Every row belongs to one group in each of 4 separate groupings. Each group adds its own fixed numbers to the row, and there is some noise. The rows also spread widely along 12 directions, which tell nothing about the answers.
(in the rows, 128 means zero)
Some rows, each with its group in each grouping after it:
[ 72 155 122 117 128 136 128 127 112 113 112 129 149  97 167  84 144 143
 127 117 129 142 128  69 142 138 116  86 146  81 158  84 130 154 119 141
 152 144 157 129 139 128 160] | K690 K588 P K464
[153 133 100 130 129  88 141 133  88 117 111  74 118 100 100 129 126  88
  72 105  85 118 125  93  90 132 106 131 135  94 125 130  95 116 152 121
 100 150  61 130 130 135 133] | K373 K222 P K647
[147  52 142 219 176 120 166 154 101 140 112  73  98 118  84 117 163 132
  96  84 117 132  75 121 142 198 132 138 109 147  89 185 112 108  96 121
 140 142 103 103 138 140 160] | K891 K588 E K478
[121 128 124 137 112 115 107 129 169 140 116 141 175  72 151 121 123 104
 117 126  71 127 110 144 132 177 134 169 107  91 128 128 165  94 115 111
 133 119 115 140 143 122 141] | K285 K232 X K994
[133 106 130 165 150 108 155 137 112 138 117  72 133 121 131 110 154 117
 100  94 116 118  94 140 135 145 122 117 139 163 136 150 146 122 109  99
 150 111 107 121  94 139 127] | K365 K508 X K272
[ 75 132  98 123 167 126 161 143 116  87  94  92  87 124 162 103 123 132
 130  91 152 139 154  89 124  83 115 118 147 156 163 111 113 123 148 141
 111  90 145  98 106  99 131] | K533 K60 E K272
[133 110 140 129 127  99 122 117 134 137 134  99 158 103  90 135 142 116
  92 106  64 148 101 128 131 211 124 173 109 106 121 154 127 112 126 118
 130 131  91 133 130 136 131] | K365 K754 E K647
[144  95 150 159 166 142 148 144 161 107 112  96 123 119  55  90 123 118
 113 108 122 151 120 114 131 160 152 138 129 169 139 149 103 118 167 145
 116 121 167 105 139 117 168] | K285 K754 E K994
[112 110 110 105 131 115 111 137 153 127 150 162 193 108 152  87 123 153
  92 109  90 144  74 133 117 191 101 169 135 109 121 139 122  91  74 107
 136 116 124 148 135 147 141] | K373 K222 E K478
[ 88 129  80 152 106 116 150 161 129  86 102 118 159 148 162  85 107 147
 115  95 170  79 115 129 122  74 127 109 168 158 173  82 123 131 145 108
 121 108 149 116 105 121 157] | K533 K508 E K464
[114 127 112 108 104  84 113 135 154 125 125 128 166 120 109 111 111 119
 105 126  76 134 125 133 106 168 105 172 131 122 161 114 119 111 142 100
 106 117 116 147 118 112 137] | K891 K60 X K464
[ 75 109  83 196  70 115 161 152  89  96  91 101 138 139 121 139 162 146
 107  81 165  79 116 105 162 135 120  99 140  99 157  83 118 150 142 115
 129 161 112 114 144 143 169] | K690 K232 E K994
[104 120 120 176 112 169 135 160 116 137 132 162 194  94 136  76 154 143
 104 107 153 117  52 126 172 170 132 108 150 111  98 125 146 132  83 131
 184 126 158 142 154 173 148] | K365 K232 P K272
[114  88 171 143 160  95 138 133 121 148 106 102 109 134 128 103 153 139
 121 138  87 149 130 113 125 192 140 139 119 131 137 168 144 128  72  90
 135 142 126 126 136  94 159] | K373 K60 E K464
[133 102 101 140 128 107 127 163 135 118 138 104 126 119 125 137 140 104
  82 121 132 105 110 132  95 153 160 167 130 100  97 142 140 113 116 144
 134 117  87 121 149 133 110] | K690 K588 E K647
[102 120 181 143 120 128 129 132 131 155  73 108 136 108  82 132 145 122
 154 109  79 157 133 170 199 207 158 149 107 182 157 177 154 101 115  90
 119  70 152 111 118 117 109] | K690 K222 E K272
[122 109 144 195 133 136 132 139 158 131  73 128 126  75 168 117 118 123
 147 124 118 114 114 110 144 147 162 144  80  86 119 141 157 103 112 116
 130 152 132 110 174 101 192] | K533 K222 E K464
[171  62 131 137 133 107 118 166 143 130 162 124 144 141  62 114 145 122
  72 139 118 132  84 114  83 209 160 186 125  99  79 167 113 121 102 133
 142 160  96 145 179 141 144] | K690 K222 E K647
[105 101 121 142 135  91 142 154 111 116 101  83  87 156  98 144 149 105
 107 103 111 120 159 133 116 141 131 165 129 148 138 150 125 107 120 110
 103 110  94 114 118 101 116] | K285 K508 X K478
[ 86 131 123 111 106 107 120 142 128 134 103 117 117 125 108 138 141 108
 118 133 108 133 168 129 128 150 137 163 128 116 144 126 140 124 129 126
 113 101 119 134 135  98 103] | K891 K60 X K647
[138 103 107 184 109 145 125 147 155 131 107 164 191  71 114  91 118 124
 105 111  97 125  73 130 145 175 124 156 116 108 109 129 125  88 121 114
 133 136 143 144 171 140 184] | K285 K232 X K994
[150  93 117 126 156 107 132 151 115 130 125 103 127 129 103 105 136 112
  85 125 103 132 109 140 102 168 153 146 151 154 113 165 133 115 103 115
 132  98 109 122 125 122 110] | K690 K232 E K994
[138 103 141 223 151 122 165 130 148 135  75  65 126  63 152 124 129 110
 131  75  91 108  88 154 165 145 132 143  84 162 131 157 152  85 133  96
 110 115 107  92 112 124 157] | K285 K60 E K647
[ 99 141 110 135 125 119 120 125 108 139  91 131 146  70 175 125 137 126
 118 101  83 129 105 134 158 168 125 137 119  96 111 137 155  96  91 107
 130 103  96 120 130 131 112] | K690 K222 E K464
[136 132 119 170 119 102 137 138 145 118 123  75 148  90 126 141 126  98
  93  88 108  91  99 138 125 155 143 132 117 106 138 115 150 120 159 134
 124 133  90 110 113 149 129] | K285 K588 E K464
[ 99 120 139 136 123  97 138 123 133 133 119  92 178 130 135  91 138 149
 117 104 106 123  96 151 147 164 110 108 149 162 172 121 138 133 106  84
 139 115 137 133  77 130 135] | K891 K754 E K478
[112  89 117 109 179 140 132 134 110 116 154 134 122 105 102 101 153 153
  97  94 105 192  89  51 122 202 106 151 121  76  88 153  89 124 101 167
 146 148 113 127 169 147 151] | K533 K222 E K272
[ 80 100  96 123 139  92 135 147 125  94 112 116  93 137 149 139 128 138
 115  96 112 138 149  96 104 146 104 194 106 101 133 139 102  86 106 119
  95 126  87 114 143  95 144] | K533 K222 E K478
[ 81 132 152 179  98 117 147 116  84 151  53  93 147  99 119 119 153 140
 144  91 100 122 119 136 208 169 120  78 125 143 170 125 145 138 113  81
 125 125 138 121 104 130 149] | K891 K222 E K478
[140 114 150 112 135  94 123 129 126 144 113 113 142 116  91 108 131 112
 103 143  68 153 127 111 108 192 138 142 137 121 144 148 129 130 116 103
 126 135 116 149 139 112 146] | K373 K60 E K272
[ 81 128 119 180 124 134 161 169 113 109 100  90 112 140 156 103 152 132
 122 112 186  89 129 135 150  89 143  96 149 152 141 120 143 136 110 122
 145 112 141 106 110 117 133] | K891 K754 P K272
[121 124 151  98 119  90 101 145 171 151 176 130 203 131 178  84 138 136
 103 160 112 118  80 155  98 174 140 144 141 110 138 138 179 134  51  89
 172 131 116 161 108 139 117] | K891 K222 P K272
[137 114 173 132 150  80 137 108 135 138 121  74 165 115 148  70 135 141
 113 134  80 137 110  85 102 164 115  85 139 122 188 115 142 167 107  84
 158 185 132 152 106 122 198] | K285 K588 E K272
[151 105 143 181  98  87 124 152 158 138 116  93 149 110 109 142 128  86
 105 132  91  89 114 150 108 169 162 178  92 102 129 147 153 106 124  92
 122 157  81 130 149 118 150] | K285 K232 P K647
[143 110 134 135 145  76 131 141 135 125 107  83 106 123 146 124 128  95
  99 155 102 109 156 104  65 141 153 140 129  91 137 137 150 131 112 108
 119 161  90 136 142  93 152] | K373 K60 E K478
[ 81 103 139 156 136 163 125 164 167 125 130 163 153 111 158 101 147 149
 126 112 149 123  94 147 156 175 160 160 115 123 105 146 160  98  73 141
 156  95 168 113 156 127 139] | K373 K588 E K464
[ 86 137 121  95 158 102 126 109  88 137 110 103 112  99 140 131 153 121
 109  83  56 166 129 124 148 181 111 147 129 122 123 152 140 108  96 118
 117  87  81 111  97 123  84] | K285 K508 E K464
[108 114  80 128 108 155 117 159 175 104 172 183 217 101 119  85 119 149
  80  90 124 137  50 141 135 169  94 177 144 117 104 114 107  86 120 140
 150 105 142 148 143 170 144] | K285 K754 X K272

New rows, each followed by its group in each grouping:
[ 96 114 134 124 100 112 133 132 125 132 129 125 177 134  98  96 151 148
 108 114 111 139 110 120 145 177  98 134 144 134 163 111 121 142 118 101
 141 133 148 156 123 135 151] | K365 K60 X K647
[108 114 142 156 105 105 148 136  93 129  50 105 131 136  85  84 119 141
 133 121 109 125 150 114 152 129 123 100 146 169 180 122  97 136 135  75
 100 131 158 135 124  95 183] | K891 K222 E K647
[106 121 162 111 128 107 109 109 151 140 129 128 155  90 130 118 143 131
 125 129  62 167 117  88 133 219 124 158  95  59 139 136 144 130 102 118
 143 167 110 144 161 124 168] | K285 K222 E K272
[103 125 105  80 156 113 120 141 146 108 137 117 128 121 146 104 125 114
  99 114 110 141 134 125  94 137 133 173 146 132 128 135 130 105 115 140
 121  84 119 116 110 109  94] | K285 K232 E K647
[115 130 132  96 147 130 125 114 122 124 104 144 155  87 103  80 121 135
 108 119  67 182 121  77 128 177 103 126 142 106 143 128  95 120 132 126
 127 129 147 145 145 118 169] | K373 K754 E K272
[131 117 122 166 161 161 146 149 133 121 112 112 150  79 135  81 127 125
 115  92 129 135  77 130 152 134 129 130 125 158 109 152 121  96 119 134
 134  97 145 103 126 144 134] | K690 K222 P K647
[125 124 137 110 188 119 126 110 119 132  69 114  82  70 146 101 117 103
 121 133  59 171 162  77 110 147 131 159 111 103 110 164 119  94 116 129
 113 113 117 121 150  74 151] | K365 K754 E K647
[117 117 145 184  77 120 132 140 164 142 121 111 208 109 132 114 145 135
 125 109 127  95  77 161 168 176 133 116 118 124 160 111 165 125 117  85
 155 146 140 139 124 156 160] | K690 K222 X K478
[150  96 116 158 150 100 133 138 118 132 118 104 139  95 114 113 131 111
  86 111  75 129  93 117 110 180 119 155 126 112 104 155 123 107 109 108
 121 144  79 133 138 137 146] | K285 K60 E K478
[112 116 131 184  75  70 122 153 170 127 132  89 153 128 177 170 145 106
 104 126 127  55 115 173 115 156 171 173  95  75 128 124 198 118 102  91
 137 160  56 121 130 120 135] | K285 K754 E K464
[135 135 138 143 110 122 116 130 149 136 105 143 195  87 147  80 114 124
 111 149 100 119 100 115 127 161 141 116 136  97 138 115 152 133 117 101
 157 149 145 161 151 126 185] | K365 K754 E K272
[111 113  86 105 167 108 128 159 117 108 120 124 110 123 158 106 117 116
  93 120 122 130 133 120  87 122 131 163 154 132 104 145 128  98  99 131
 115  84 106 123 126 110  97] | K533 K60 E K478
[119 116 136 161 143 119 123 127 156 145  90 127 133  75 187 110 132 105
 131 141  96 123 133 122 124 151 147 151  99  92 123 142 174  99  88 106
 144 129 126 132 155  95 165] | K365 K232 X K994
[105 143 129 128 135  95 123 137 195 118  94  99 146 102 201 100  92 106
 141 142 112  99 146 163 101 102 152 149 124 153 182 117 176 103 129  95
 109  86 137 116  91  82 127] | K891 K60 E K478
[126  94 156 179 131 113 143 151 151 140 133  73 131 128 139 140 163 114
 122 123 153 100 101 137 127 167 184 128 110 110 123 148 186 145 102 125
 167 141 110 111 131 131 129] | K533 K232 E K272
[131 123 151 135 125  91 130 133 120 132 109  81 143 129  77 119 131  96
 111 117  87 134 135 130 125 176 132 141 125 142 165 139 130 124 141  99
 116 124 122 131 108 118 125] | K365 K232 P K478
[156  63 142 150 147 105 120 151 169 138 169 111 139 115 126 129 152 126
  88 128 106 134  76 119  90 213 155 197  91  81  80 177 142 108  78 123
 149 161  77 129 170 137 148] | K690 K222 E K647
[112 120 154 153 109 120 133 141 141 138 131 110 197 141 120  87 147 142
 112 119 142 105  86 164 161 170 153 104 155 158 149 125 168 150 104  99
 166 117 163 134  99 148 133] | K365 K754 E K464
[141 129 185 193 117  98 150  98  96 186  56  64 177  87 137  90 150 123
 136 117  61 113  99 154 182 164 126  64 129 171 177 138 178 147 100  38
 156 139 134 143  83 128 170] | K365 K508 X K647
[101  97 108 141 139 117 149 157 125 105 119 109 125 150 135 101 137 146
 112 102 145 121 114 109 114 127 131 137 147 144 141 128 120 128 112 120
 135 122 127 120 130 118 153] | K533 K508 E K272
[127 120 121 145 133 132 130 142  86 160  99 153 177  94 145  64 135 140
 105 133 102 132  85 123 146 157 120  91 165 126 106 133 148 132  73  95
 167 121 147 158 138 141 148] | K533 K60 X K464
[115 138 158 131 132 111 141 119 147 132 117  52 123 109  99 131 150  97
 124 111 110 137 150 117 137 148 137 115 118 129 174 113 153 153 172 138
 126 127 133 115  99 124 121] | K285 K60 X K647
[178  89 141 163 192 111 132 130 129 136  90  99 104  83 116 100 117  93
 104 132  71 144 114  91  87 170 150 154 108 107  95 176 124 103 118 122
 123 150 101 127 165 104 179] | K365 K508 E K478
[146 119 131 123 136  88 136 142 151 113 143  78 161 138 124  92 125 114
  88 127 120 109 107 136  90 131 138 118 157 147 159 120 142 143 135 108
 141 135 117 134  94 130 138] | K285 K754 E K272
[146 111 134 152 128 103 132 147 130 132 144 110 176 123 122  83 130 123
  90 126 112 114  80 130 113 167 125 131 142 135 134 134 138 135 106  96
 145 145 121 146 122 143 148] | K365 K60 P K464
[130 131 101 153 119 103 129 146 146 103 115 110 158 103 160 104 106 108
  93 123 135  85 116 112  92 120 140 128 139  97 145  96 141 128 148 129
 130 146 117 131 137 125 168] | K365 K588 E K464
[ 92 137 147 125 141 143 128 132 127 141 100 119 157 106 137  96 144 125
 129 106 108 137 114 156 170 161 148 113 151 161 140 138 167 130 102 122
 145  77 156 117 101 134 101] | K285 K508 E K478
[124  70 113 181 145 122 163 206  89 101 110  89  51 179  58 144 151 104
  96 105 181 110 144 131 114 123 164 175 131 169  90 185  99  99 114 136
 107 103 100  93 160 111 109] | K533 K222 P K272
[102 148 123 113 136 139 125 143 103 134 107 115 131  96 124 128 137 104
 114 110 119 137 129 131 148 150 159 120 146 122 118 138 157 126 124 157
 145  71 128 119 124 139  82] | K533 K588 E K272
[130  91 135 136 111 107 120 142 118 144 114 137 159 136  73 101 140 139
  98 133  90 136 105 114 121 195 138 150 140 117 126 143 113 138 102 103
 133 145 122 154 158 124 164] | K891 K508 E K647
[134 145  84 186 110 125 151 143 135  89 101 110 183  82 147  77  90 117
  98  94 132  87  89  95 115  95  92  97 145 116 167  73  99 120 179 119
 120 158 139 138 131 149 204] | K365 K588 P K478
[ 93 155  77 144 102 112 137 153 158 102 104 121 157  82 189 142 106 104
 107  89 119  85 110 176 134 110 127 165 127 135 139 116 159  74 135 115
 104  63  95 111 107 130  96] | K373 K60 E K272
[114  94 131 174 149 134 155 149  94 130 103 109 114 110 113 111 161 136
 102  98 124 135 102 103 145 173 130 119 132 122 110 153 120 117  95 131
 146 130 124 118 152 134 159] | K373 K588 E K272
[ 97 136 123 123 102  87 102 124 142 145 124 142 180  94 230 113 141 137
 110 151  93 106 108 125 113 164 141 134 125  47 124 112 190 131  56  85
 166 157  87 151 139 115 148] | K690 K754 E K464
[140  96 121 135 106  99 132 191 104 128 130  99 118 181  58 150 157  86
  71 137 154  85 132 179 106 159 199 153 170 159 102 169 156 126 101 123
 134  81  98 124 128 133  63] | K373 K232 E K272
[100 151 133 114 103 106 126 132 125 129  97 112 176 126 125  87 116 129
 118 131 115 112 137 149 141 135 138  92 170 166 190  97 149 149 132 103
 130  94 163 139  91 122 125] | K891 K588 E K994
[ 62 156  92 112 106 110 128 139 128  99 118 119 123 111 142 136 127 117
 117 104 120 129 154  97 124 133 103 153 126  80 159  91 116 122 151 142
 101 123 109 121 132 115 120] | K891 K60 P K478
[ 92 110 114  91 148  97 114 143 144 120 165  97  92 136 131 168 170 102
  96 120 114 149 149 122  95 179 140 198 112  74  99 152 149 105 102 159
 136 109  67 116 135 115  70] | K690 K754 X K478
[144 140 203 168 121 135 130 110 132 174 112  76 179  75  86 110 158 104
 129 120  86 137  87 136 181 202 158  86 108 115 143 142 175 158 131 119
 159 153 140 131 122 163 138] | K285 K222 P K647
[107 133 117 112 116  90 112 136 141 124 116 124 150 107 127 130 119 110
 105 114  74 128 129 144 124 173 128 174 125 119 140 131 143 103 123 108
 104 106 100 131 122 117 111] | K285 K60 E K464
[ 93 100 128 158  99  95 143 134  99 137 106  94 126 136  93 150 174 129
 114  99 100 128 129 124 158 191 122 137 118 111 148 134 133 130 113  96
 131 142 100 125 133 128 138] | K690 K232 X K994
[134 114 131  91 185 113 137 137 140 102 157  92 128 131 105  72 121 125
  95 108 103 172 117  91  88 143 105 145 146 156 152 143  89 117 135 135
 119 121 134 122 106 123 137] | K285 K222 P K272
[110 120 137 143 128 110 138 137 139 125 107 107 145 121 161 101 134 133
 125 126 125 115 116 106 119 132 146 115 134 113 153 117 152 145 114 111
 150 143 131 131 133 116 166] | K533 K508 E K272
[ 97 104 142 123 169 134 141 145 165 111 132 107 128 138 154  78 132 150
 137 117 153 150 125 110 122 121 127 138 129 162 160 134 131 119 107 124
 144 105 173 116 114 106 150] | K533 K222 X K272
[173 109 165 149 166 111 137 140 149 143 123  93 150 102 127  75 124 104
 101 156  97 131 104 120  91 156 153 114 138 143 138 154 152 134 108 103
 142 145 139 137 130 121 160] | K373 K60 P K994
[124 119 102 169 119 162 120 147 145 129 114 166 174  63 103 110 121 112
 105  89  98 134  72 138 161 187 126 170 111 108  90 139 129  76 135 142
 134  93 138 127 160 149 137] | K365 K232 X K464
[100  80 130 190 184 134 167 131 103 115  77  92  61  95 125 125 157 131
 131  75 109 162 128  72 154 168 117 160  87 116 111 169 103  95 110 132
 121 133 110  91 156  98 173] | K365 K232 E K272
[113 101 147 135 157 103 151 130 141 103 122  69  92 133  69 132 138 116
 115  96 103 155 146  93 118 174 131 152 109 134 161 142 104 127 170 142
  96 134 124  98 125 105 146] | K373 K60 E K464
[103 149 109  94 141  68 132 105  93 121  99  79 131 122 177  88 126 126
 105 122  88 123 147  83  88 110 105  80 164 104 182  87 132 169 124  96
 125 147  97 137  85 104 145] | K891 K508 E K464
